The same things were measured in two ways. Each way mixes the same 10 hidden numbers, adds some noise and spreads widely along 7 directions of its own, which tell nothing about the thing.
Some things both ways: the first way, then the second way.
[-12 -24   0   8 -30 -12 -24 -18  -6 -16  21  -9 -12   6  12 -22  -5   0
 -12]
[ -7  -7 -14 -18  42  -4  -7   3 -20 -21  -7  -3   9   5  12   3  -4 -20
 -19 -23]

[ 12  14  13 -10  -5   1  34 -11 -16  -6 -11 -16   4   6   4 -11   8   5
  -9]
[-11   6  18 -30  10  -6   4 -16  18 -20 -18  -6  20 -20 -18   3  -6  10
  -2 -17]

[  6  -3   2  -7 -18  10  24 -17 -22   3   1  -9  13  10  14  -7   8  10
 -11]
[-11  11 -20  24  13  -5 -14   2  12  32   1  -2  16   3  -6 -15 -10   6
 -10   3]

[ -8 -10   6  12 -18  -6 -44 -20   7  -7  17   1 -11  -6  27  12  13  17
  -4]
[-20  10   3   9  18 -17  -5   0 -21 -30   8   0   4 -33 -19 -13  14  -7
  -6   3]

[  4   2  11  14 -31 -21 -16  -3  -4  -3  18 -15 -19  19  15  14   3  16
  -8]
[ -2  -7  18 -34  21 -24 -13   2   5 -17   2   4 -14  -7  24  12  -3 -14
 -21  -9]

[-19  -8   9   4 -12  -5 -20 -21  18   4   7  18  -7  10   9  -2  11   0
  -3]
[ 11  13  -1  24  -3  -9  -2   6 -20   6  15 -12 -17  -4  14  -3   3  -9
   1  18]

[ 12 -11   3   4 -11   5   6 -12 -18  -2  11 -24 -12  11   6   3  14  31
   0]
[-13 -16 -35   7  16  14   1  -2 -11  -9   2   3   8  25   1  12 -11 -18
 -10  -7]

[ 17 -29  -5   7  -3 -10 -31  -1   9  -4  16  -2  -7  24  24  27  21  24
 -16]
[ -4  -4  -8   6   1   1   5 -14   0   0  -9 -13   4  11 -16  -4  -7  20
 -10   2]

[-33  -2  14  10  -1   4   4 -20  18  10   0   5 -23  -9 -14  -7  -6   1
  19]
[-15  11 -21  32   5   7 -23   7 -31  14   5  21 -21  27  12 -14  -1 -24
 -14  -3]

[-38  -4   1  17  -1  -3 -34 -29   9  -2  27  -2  -2 -14  11 -18   3  -7
  -7]
[  1  -5   3  -9  14 -15 -10  13 -12 -12  -2  -3   1  -4  27   4   3 -13
   3   2]

[-11   6   0   9  -3 -10  -3  -6   5   1  16   2   6   5  -6  -5  -1   1
 -18]
[15  0  6  3  2  4 -1 12 -9 13 -2 -1 -5  0 17  4 -3 -3  4 -5]

[ -6 -14  -3  15 -15  -4 -20 -37  11  -4  23  -9  -4  -2   9   9   1   9
   2]
[  7 -10  -8   2  -4 -18 -16  11   2  -4  16   3 -14   6  28  16  -2 -15
 -11   7]

[ 12  10   7  10  -9 -14 -18  -3   3  -1  14 -15  -7  29  16  23  11   0
 -19]
[ 12  -1 -13 -22   3 -14 -12   4  -2   6  -4  -2   4   0  26 -13   2   5
  -3  -1]

[-25 -16   2  11  14  15 -21 -26  33   1  10  29  -2 -19  -5  10  27  10
  -4]
[-15  17 -15  47 -11  14 -11  -7 -12  15   1   4  12   4 -20 -13  -9  -1
  -2   7]

[ -2  -2   1   2  -8   1 -12 -15  -5   3   5  -5   7  -6  21  -1  14  19
  -3]
[ -2   8  14 -17   6 -22 -15   4  19  -1   1   0  -5 -20   3  -3  -3  22
 -13  10]

[  4 -19 -13  -3   9   1 -18 -21   4 -10  12  -4  26 -14  17 -14   8   6
  -4]
[ -4 -11 -10  20  -2  -1  11  12 -18 -16  17   8 -13 -13 -11   7  18 -11
   3   1]

[ -8 -22  -3  15 -11  16 -39 -29   2 -12  12 -11 -17 -15   0  10 -10  17
   4]
[ -2   1   1  27 -15   3  13  -1   0  16  14   4 -19  -2 -14   1  -2   3
  -2  17]

[-11 -25   5  -8 -17  -2 -28 -24   2  -4   4  11   3  25  32  -3  -6   1
  -7]
[  9  -3 -32  19  -3  -3 -16  24 -25  -6  12   1 -14  12  20   5   9 -18
  13  -4]

[ -7  -7  20  -7  -4 -11  -3 -17   8 -14   1   4  -1   4  21 -26  18  -6
   3]
[-11  21  -6  -4  10   5   3 -21  -7 -24 -16  -9  47 -29 -14 -14  -1   5
  -6   2]

[-32 -14  -5  14  -1 -21 -18  14  -1  17  32  -1  11   8  26 -21  16   2
 -10]
[-18 -18  20 -23  20  -3   7  -7  18 -11 -10  -3   2   7   4  19   3 -12
   0 -17]

[-17   0   4  -3  -3  -4  13  -6  -3   3   3  -3  -3  -7   4 -17   9  17
  -2]
[ 11   4  -6  -5 -18   5 -14  -1  13  12  -2   5  10  -6   6  -1 -16  11
   1  -1]

[ 31  -4  14  -5  -7  32  -3 -16 -14 -23  -7   8  11  -4  -9  13  24  39
  -8]
[  2  13   5  -3   4  11  -4   4   0   1  -8  11   5  -9   4   4  -2  10
 -10   1]

[  4 -38  -2   4  -8  -7 -29 -29  -5 -35   4 -21  -1 -14  19 -22 -33 -10
  -2]
[-18   2   9  10  14   4   5  -2  -8  -2  -7  10  -8  -4 -18  -2  -4   9
 -22  -1]

[-22  -2   1  -2  17 -30   3 -21  30   9  -1  -2   3  10  24 -16   2 -26
   1]
[ 10   0 -14   1 -20 -11 -19   1  12  11   3  -3  -1   5  20  -1 -16  11
  -5  12]

[-11 -22   5   0 -30  -9 -15   7 -25  -8  16   1  -1   6  27 -21   3  24
 -14]
[  1   5  30 -12   9  -1   5  -6   3  -4 -12 -14  -3 -10  -3   3   0  13
   2  -6]

[-15  -1  -8   0  10  10 -17 -11  12  -4  -2   3  -5 -31   4  -3  12 -12
 -20]
[-10  -1 -17  -3  34  -7 -20  10  -7  18  -7   6   6   0  -5 -30  -2  22
 -25 -10]

[  7   2  -8  12 -11 -32 -14   6   7   9  23 -14  13   3  11  -5  17  20
  -1]
[  5   3  -1   8  -9   3  18  -4 -12  -8  32   3 -19 -29 -10   4   9 -13
   1  10]

[ -2  -8  -2 -11   5   8  -4   1  -8   0  -1   5  11   9  21  -8  21   2
 -24]
[ -5  -8  12  -7  20 -22  -1   8  -9  -1  -4  -5 -16  -2  -3 -10  10   3
  -5 -10]

[-29 -16 -14  23  10 -23 -19  -8  23  14  35   0  10 -12   4  -9   5   8
   4]
[ 11  -5 -18   8 -11   3 -19  15  -9   7   8  11 -13  14  32   6   3  -6
  -4   3]

Other things, the second way, with their names:
<158>: [  8  13   3   8  -7 -10 -13  15  -1  34   9  19 -16  -1  23 -16   7   0
  -6  19]
<471>: [ 35   7 -21   7 -15  -1  -8  15 -17  12  21   0   7 -33  15 -18   0  15
  -3  17]
<754>: [ -7  -5 -17  11   8   1  -7  13  -1  14   3  11 -14  23  15   9  -7 -16
  -6   1]
<854>: [  4   4  -5  15   9  10   3   7 -14   3   8  -1  -9   0   6  10  -9 -10
  -7   2]
<231>: [ -3  -5  10  16   3   5  11   0 -11  17 -10  -3 -18  16  -3  -4   0   7
  -2  -2]
<176>: [ 23   0 -32   1 -22  21   7   4  -8 -18  19  -1  14 -24  -2  11   3   3
  15   5]
<778>: [-9 -5  2  2 15  7  7  7 17 -2 -9 -1 14 -6 -7 13  7 13  2 -3]
<150>: [-20   7  13  16  13   2  16 -15  -6 -18 -14 -18  -6   1 -39   4  -4  16
  -6 -10]
<247>: [ -9  16   5  11  -2   6 -10  -3 -36 -26 -11  -5 -24   6  -2  -9   9   7
   5  -7]
<109>: [-17   1  20   3   5  -1  16 -15  -6 -26   2  -1   5 -19 -19  18 -10 -28
  -4  -9]
<166>: [ -9   0  -1  16   0   0 -11   2 -21   0   4   4 -15  10  11  -4   3 -15
   1   1]
<677>: [-19  -9   0  11  14  -7  -7   8  14  -6   5   2   1   0  -7  21 -10 -17
  -6 -10]
<745>: [  6  -1  -8  11  -1   5  -1   8 -10  10   8   7  -1  -8   9  -3   1  -8
   0   0]
<874>: [ 10   9  15   4  -8   3   4   1   0  24 -14 -11 -15   7   8  -9  -4  33
   4  15]
<625>: [ -5   1 -17  10   5  -7 -28  13 -28  -7   8  16 -16   6  13  -8   4 -27
  -7 -25]
<857>: [  7  12  -3  23  -7 -11  -7   2 -18  10  24   1 -16 -17   9 -14   6  -5
 -13  21]
<911>: [ -8  28 -10   6  -4  19   7 -28 -18 -12 -20  -8  36 -14 -29 -23  -1   7
   3 -11]
<724>: [ -3   5  -2 -17  14 -26 -34  11   2   8   0   4 -22  13  31  -6  -4   2
 -18   2]
<258>: [  4   6  11 -12   6  -5 -20   8 -22  -7 -13   9  -8   0  20 -10   4  -5
  -6 -18]
<792>: [-15  -6  15  11  13 -15   6   0   4  25  10   9 -28   3  -6  -3  -5 -16
 -18  -3]
<844>: [ -3  -2  -7   2  23  12   3   3  15  15  -6   0  21  -1   5   7 -14  14
 -20   9]
<781>: [ 10   9  10 -22  -3  -8  -5  -7 -12 -11   5   0 -10 -17  20 -12  12   4
  -4   9]
<665>: [ -3  -2 -11  21   5  19  14  -1 -13  13   7   6  -3   4  -8   5  -8 -21
  -2 -10]
<436>: [ -8   5 -16  21  -8   8  -7  -6  -4  13   1   2  10  -2 -16 -12 -17   4
  -2   0]
<237>: [ 16   5   0  -6   9 -22 -11  14  -3  17  15  -1 -27  -9  20 -12   1  11
 -17  10]
<65>: [ -4 -10   3   1   5  -5  -9   8   0  -5 -13  -6  -3  20  17  10   3  -2
   7  -5]
<151>: [ -1   0  -8 -15  18 -13  -3   4 -13  -8  -5  -3  -9   5   7 -12  16   6
  -4  -2]
<904>: [  0  11   1  12 -10  -8   0  -1  34  30  12   9  13 -18  -7   0  -8   8
 -14  24]
<386>: [-12   4  10   2  17   0  25  -8  29  -9  -7 -13  43 -36 -34  11  -2  19
  -3  11]
<327>: [-23   2 -11  38  11  -4  -9   3 -27  15   2   6 -15  21   1 -23  10 -10
  -6  10]
<133>: [ -3  -1  -7  32 -27  21   7  -1   0   8   8   8  18 -10  -5   7  -2 -13
  19  11]
<161>: [ -6   8   3  -1  -2   3   4  -8  -4 -13 -12  -1   8  -1  -3   4   1  -5
   2  -5]
<18>: [  9  12  -1   0  -1   1   4   0  -6  -3   5 -10 -16   1  13  12  -6  -2
   1   9]
<469>: [-21  -5   3  -5  26  -3 -26   8   3  16 -27   8  -9  35  22   1 -33  12
 -27  -2]
<930>: [-14 -23   4  20  -4   7  19 -11 -12 -14 -11 -11  -9  26 -10  16   1 -12
   8  -6]
<450>: [  4  15 -38   7   1  27  -2   1 -37   0 -13   1  16   4  -2 -26  10   2
  20 -16]
<653>: [-12  -7  12  23  -2   4  19  -9 -10  13  -4  -1  -5   4 -18 -10   9  -3
   1  -1]
<378>: [  3   6   0  -2  12  11   3   4  -3  -4  -5  -2  13 -15   5  12 -18   1
  -6  -2]
<377>: [  4  -4   8  -7 -12 -10   5 -10  -7 -29  25   1 -19 -17   9  20   4 -30
  -4  -1]
<233>: [  5 -11  -7  23  -8   3   8  17   9   9  20  -2 -16  -3  -3  25 -10  -5
  10   6]
<476>: [ 12   4 -20  26 -17  29   8   0 -21  15   5  -1   3  11   4   4  -6 -22
  21 -10]
<978>: [-10  17   4  12   4  10  11 -23 -22   2 -10  -5   6  -3 -16 -22   2   4
 -10   0]
<95>: [  3  24 -35  30  -7  10  -3  -1 -26   2  14  -4   3 -15 -23 -27   9  11
   7  11]
<49>: [-31 -16  34  -4  28  -4  11 -10   7 -20  -9   6   5  -5 -17  24 -10 -27
 -18 -21]
<825>: [ -4  -1 -26   6   9  14 -11   7 -11 -11   9   8   6   4  11  11  -7 -17
  -4  -2]
<763>: [ -3   8 -23  -1   9  18  -1   3 -15  -2   3  11   5 -12  -9 -10  -3   5
  -4  -5]
<250>: [ 15   7 -37  25  -7   4  -1  -1 -13  34  11  -9   7  -2 -13 -34  -3  20
   0  10]
<85>: [  3 -14 -11 -10  17  -7 -11  21   6   7   5   8  -9  -2  11   7  -7   6
  -8  -8]
<63>: [-17  14  -3  11   2  18  -5 -15 -14  -5 -10   7   0  18  -5   0  -5 -15
  -6 -11]
<938>: [ 14   4  16 -13  17 -22   4   2   4   9   2 -13   0 -18   9  -9  13  12
 -12   4]
<587>: [-25  -2 -13  50   2  10   1   1 -24   0  13   3  -8   1 -35  -8  -2  -8
   0   1]
<44>: [ -3  12  26  -3   8   0  14 -16  27  29 -20 -16   9   0  -7   0 -19  23
 -12   6]
<359>: [  0  16   4   2  -6  -1 -10   5  -7  -2   4  11 -15 -11  -6  -8   3  11
  -5   4]
<188>: [-33  -4   8 -15  35  -7 -10  -2  19   2 -18   9   8   2 -14  -3 -10  13
 -22 -13]
<138>: [-10  -7   1   8  22 -30 -10   7 -11  -6  10   3  -2 -17  -8 -10   0  -7
 -26  -3]
<956>: [  2   1   4 -11  -2  13   6 -10 -17   2 -12   4 -13  14  10 -11   9  12
  -4   1]
<396>: [-18   7  -4  -7  19  13   2  -1 -10 -19 -11  16  23 -10 -15   4  -3 -22
   0 -19]
<11>: [  3  -3  -1  10 -16  -7  -3   1   3   3   6 -14 -17   9   7  12 -12  -4
  16   5]
<64>: [-22 -21  -6  18   0   8   6   8   6  -4  13  19   0   0 -15  24  -8 -31
   4 -11]
<644>: [ -5  -4  -7  16  -5   2   3  -2 -26  -5  19  12 -27   1   4  -1   7 -24
  -7   0]
<572>: [-13  15  21 -12  13 -10  -2 -10 -21 -26 -10   1  -9  -9   3  -4   6 -13
 -10  -6]
<650>: [ -5  -8 -26   1  19  21   1   0 -18 -13   1   5  19  -8 -13   2  -9 -11
  -7 -23]
<172>: [ 16  12   5   5   2 -14  -7   5  -4  30  -3 -14 -21  14  26 -11  -3  11
  -4  15]
<552>: [ -7  14   0  15  -5   7   2  -8  -8  10  -5   2   4  -9 -20 -13 -16   7
  -2   1]
<302>: [ 26  11  -1 -16 -22  -1  -7  -7  11   9   0  -5  13 -16  19  -2 -14  11
  -2   7]
<747>: [ -8   9  24 -14  26 -23  -9  -8 -20 -11 -10 -15 -24   5   7 -11  -1  -2
 -14  -7]
<971>: [-20  -2  28 -26  28 -27 -16  -2  22  -9 -14  -5  -2 -10   1   2 -12  13
 -22  -6]
<991>: [ 10  21   5  -8 -10  -7  -1   4 -17 -23  -1   1   0 -38  -3 -13  13  21
   4  14]
<902>: [  0  -8  -1   9   0  -4  -7  10  12  18   1  12   6   1   8   5  -5  -4
 -10   6]
<828>: [ 24   2  -4   1   0 -34 -16  29 -10  17  20  12 -26 -15  34 -12  16   4
 -19  21]
<692>: [  0   7  16   6 -12  14  18 -11  16  17 -17  -5   4   2 -16   5 -13  26
   2   8]
<245>: [  2   5 -41  27   7  21 -12  18 -18  14  25  16  -4   0   3  -1  -6 -14
  -6   0]
<539>: [-23  -2  -1  -9  20  10  -5  -5  -2 -17  -1  12   5  -5  -9   8  -8 -17
  -6 -18]
<307>: [-20 -12  18  -8  18  -3  -6   5  19  20 -18   9 -11  31  19  11  -7   1
 -11   1]
<847>: [  8   1  -2  -2 -25   7  18  -7 -12  -7  -2   0 -25  11  -1   0  19   5
  16   2]
<775>: [-12   9  -7  25  11  12  -4  -1 -21  10   2   5   5  -2  -6 -14  -1  -4
  -8   4]
<40>: [-13  -6  -8   0  20 -10 -13   0 -14 -15   8   1   8 -11  -5 -10   8 -15
  -6 -13]
<766>: [-11  -2 -23  16  -4  12   0  -5  -1  -5   3   5  27  -3 -17   3  -5 -17
   6  -8]
<323>: [ -5  -5   2   6   1   2   0   5   0  -9 -10  -6  -2   1  -5   9  -6  20
   2   5]
<800>: [-20  11  -5  18  -3  18   9 -13  -7 -18  -9   2  30 -25 -42  -8  -7   9
   1  -5]
<972>: [  1  10   8  20   8   3   3  -4 -16   5   6 -10 -13   1  -3  -1  -1  -2
  -8   5]
<1018>: [ 18   9  -4  -6 -22  -7  -1   0  -6  -2 -12 -13   6   4  27  -8  15  15
  18  19]
<283>: [-22   2 -18  19  14  21   1 -10 -12  -3  -5   2  28  -1 -24 -12   9 -17
   6 -26]
<92>: [ -7  -8 -12  10 -11  20  20  -8  -1   6   7   4  -6   3 -19   1  10  -2
  17  -7]
<473>: [  8   3  -2  -2  -3  11   7  -4  -7   0  -5 -12 -10   5  -2   5 -12  14
   6   0]
<945>: [ -6  -3 -13  13  -1  12   3 -10 -35 -14   7   1 -11   6 -10  -5   2 -25
   2 -18]
<897>: [ -2  14   5  16 -15   7  13  -5   5  14  -5   1  -8  -1 -17   0  -2  12
   4   7]
<583>: [  2   3  -1  13  -3  -7  -6  10   2  20 -11   0  -8   9   3  -5  -9  21
  -6  10]
<489>: [ -3   0  -6 -20  14  16   4  -5   1 -22 -14  -8  27 -11  -8   5   0  14
   8 -10]
<790>: [ 24  -5 -22 -11  -2   5 -15  10  28  12  15  -4  26  -8  34  28 -29  -6
  -8  13]
<713>: [-18   1   7  25   6   6   4  -9  -6  13  13   7 -13   3 -14   2 -10 -25
 -13  -8]
<333>: [-14   1  12  -6  -1 -12   7 -12   2 -20   9   5  11 -32 -13   3  -6 -15
  -6   6]
<88>: [-12  -4  -1 -12   7 -15 -15   0  -3 -14   2  13  -9   1   6  -3   8  -8
 -14  -3]

Some of these things the first way, each followed by its name:
[ 11   2  14  -1 -18 -22  12  -3  -1  -2   2  -4 -12  33  17   9  15   9
 -19]
<790>
[ 23  -6  -1   5   7   2   2 -14 -18 -28   5 -27  11 -10  14  -7   2  -5
 -31]
<489>
[ -3  -7   5  -5   3  -1   1   4  -5  -2   7  -1   7   5  15 -13  14   4
  -7]
<653>
[-18 -24  -1   1 -12 -11 -13  -7  -2  -1  12   4  14  13  13 -32  -2  -4
  -8]
<44>
[ -5   7  -2   3   6 -18  12  -4   6  15   6 -10  -1   6   7  -3   0   0
  -2]
<386>
[ 22  10  17  -3  -3   6   2 -30  15 -21 -17   5  -6   7 -10  14   2 -16
 -20]
<854>
[  9   0  -3  14  23   7  17  -4 -11  -4  10 -23  25  -3  -4  -3   3  -2
 -18]
<158>
[ -9 -19  10 -22   3  14   6  -2 -14  -4 -17  -1  -1   6  26 -29  11  -8
  -3]
<151>
[  5 -19   4  -9   5  14 -19 -30  -1 -16  -8   1   8  10  16  -1  -6   0
 -10]
<583>
[  2   4   5  13 -15 -12   7 -13   7  -5  10  -7  -5   3  -6   4   1  -3
 -12]
<713>
[-23   8   8  -2   3 -26  -2   6  21  13   2  10  -4  10  10 -13   4 -14
  -3]
<745>
[ -9  -7  -6   8 -12 -14   0  -7   5  -3  14 -10  -7  -5   3  -9 -12 -25
 -18]
<938>
[  9  15   5  -3  -4 -13  16 -13  12   4   4   7  20  15   5   5  17   2
 -12]
<625>
[ 18  -5  -1  -7 -29  17 -19 -32 -29 -26  -2 -22   5 -10  18  -4 -13   9
 -16]
<85>
[-13   9  17  13  -3  -8 -17  -7  16  -8   4  -7 -27 -15   5   2   9 -12
  -1]
<781>
[  4  12   8  -2   7  11  -3 -28  12 -11 -16  -3  -9  -7  -9   4   6  -9
 -15]
<473>
[ 10   7   7   7   0 -17  18 -12  -1  -1   4 -21  -2  10   6  -2   2   3
  -5]
<825>
[ 26  -9   3 -17 -10   0   7  -5 -12 -18 -16 -16  -9  18  23   6   2 -12
 -28]
<250>
[  7  -8  19  -7  -7 -11   8   0  -1 -13  -6  -4  -8  13  10 -17   9  -1
   0]
<978>
[ 14 -16  -3 -10 -17 -24  -3  -4 -13 -26   5 -17   4   0  27 -25  -6   2
 -17]
<471>
[  3 -30   4 -15  -2   3  -2 -12 -10  -9 -10  -2  18  23  19 -24 -11   1
   1]
<897>
[-31 -17   1   8   6 -16 -16   4  17  12  13   6 -14  11  13  -3  -4  -1
  -1]
<902>
[  4  15  20   1  -1   0  15 -21   4  -7  -4  -4   2   0  -6 -10  15   5
   6]
<572>
[ -1 -11   3 -12  24   8  11   0   8   1 -16  13  13  -1   6  -9  22   9
  -7]
<359>
[ 25 -14  14   3  -8  19  26 -17 -22 -21   3 -12   9   4  -6  -3  16  27
  -6]
<63>
[  0 -18   2   2  -3  -1  -4   4  -5   2  17   3   5  23  18   6  29  29
 -14]
<766>
[ -3 -20  -8  -3 -11 -14  -6 -21   3   4   7  -2  10   6  16 -16  -4  14
   3]
<150>
[ -8  27  23 -16   6 -38  45  -7  33  15 -22   1 -11  17   7 -18  12 -31
  14]
<377>
[ 10  21  14   1 -12   2  -2 -20  -7  -5  -5 -18 -10 -12  -2   4  -4  29
  15]
<991>
[-15   4  12  16  -8  -3  -9 -17   4  -2  12  -9 -20  -6   5   6  -1   3
  -3]
<166>
[ -9   9   1  13  -8 -14  14  -3   3   5  20  -8   3  -7   1  -4   5  -6
 -13]
<283>
[ -6 -18  12  -6 -10 -21   6 -26   0 -22   0  -9   6  15  17 -38 -12 -19
  -5]
<109>
[ -9  -7 -15  11  -9 -16  -2 -11  -4  19  32  -2  32  12  18  -6  18  28
  -9]
<677>
[  9   0   6  -4 -10 -14   8  -7   1  -3 -10  -9  -4  10   8  -3  -9  -5
  -8]
<245>
[-19 -33   3  -4   3   0 -20 -19   2 -11  12   3  -2   5  28 -22   7   1
  -1]
<930>
[-12 -14  -3 -11 -12   8 -15 -30  -4  -3  -4   3   9   0  16 -17  -7   5
  -5]
<233>
[  1 -22   5  -7   0  10  -8 -20 -11  -8  -3  -7  15  22  20 -14  -1  -1
  -6]
<754>
[ 35  -8   4   4 -10  10  19  -5 -24  -6   5 -24   6  21   8  24   9  29
 -12]
<904>
[-13   4  10   6  -7   5   6 -23  -8 -12  -1 -17  -7 -22   2 -21  -3  -5
  -4]
<539>
[-29 -16   6  -1  17   0   3 -17   1   2   9  -7   5  -1  17 -33   0 -10
  10]
<1018>
[-14  -8   2  -7   1  -4  10 -16  -6  -5  -1 -10   3  -7  16 -28   6   4
  -4]
<436>
[ -4  -5   1  -5  25   1  11   3   6   6  -6   5  13  10  -2 -12  15  10
  -7]
<692>
[  4   1   6   0 -12   0  -9  -5 -13  -7  -1 -16  -5  -6   4 -11   1  23
   2]
<763>
[ -7  17   5  -8  12 -27  15  -1  14  10  -1  10  25   9   3 -31  24   4
  -8]
<378>
[-13 -20   4  -3 -15   2 -16 -20  -7  -8   1  -2 -15 -12  26  -7  -4  16
  -2]
<587>
[-16 -19  12   2  -9 -15  -4  -6   9  -8   6   2 -13  12   5 -20  -1   0
   2]
<911>
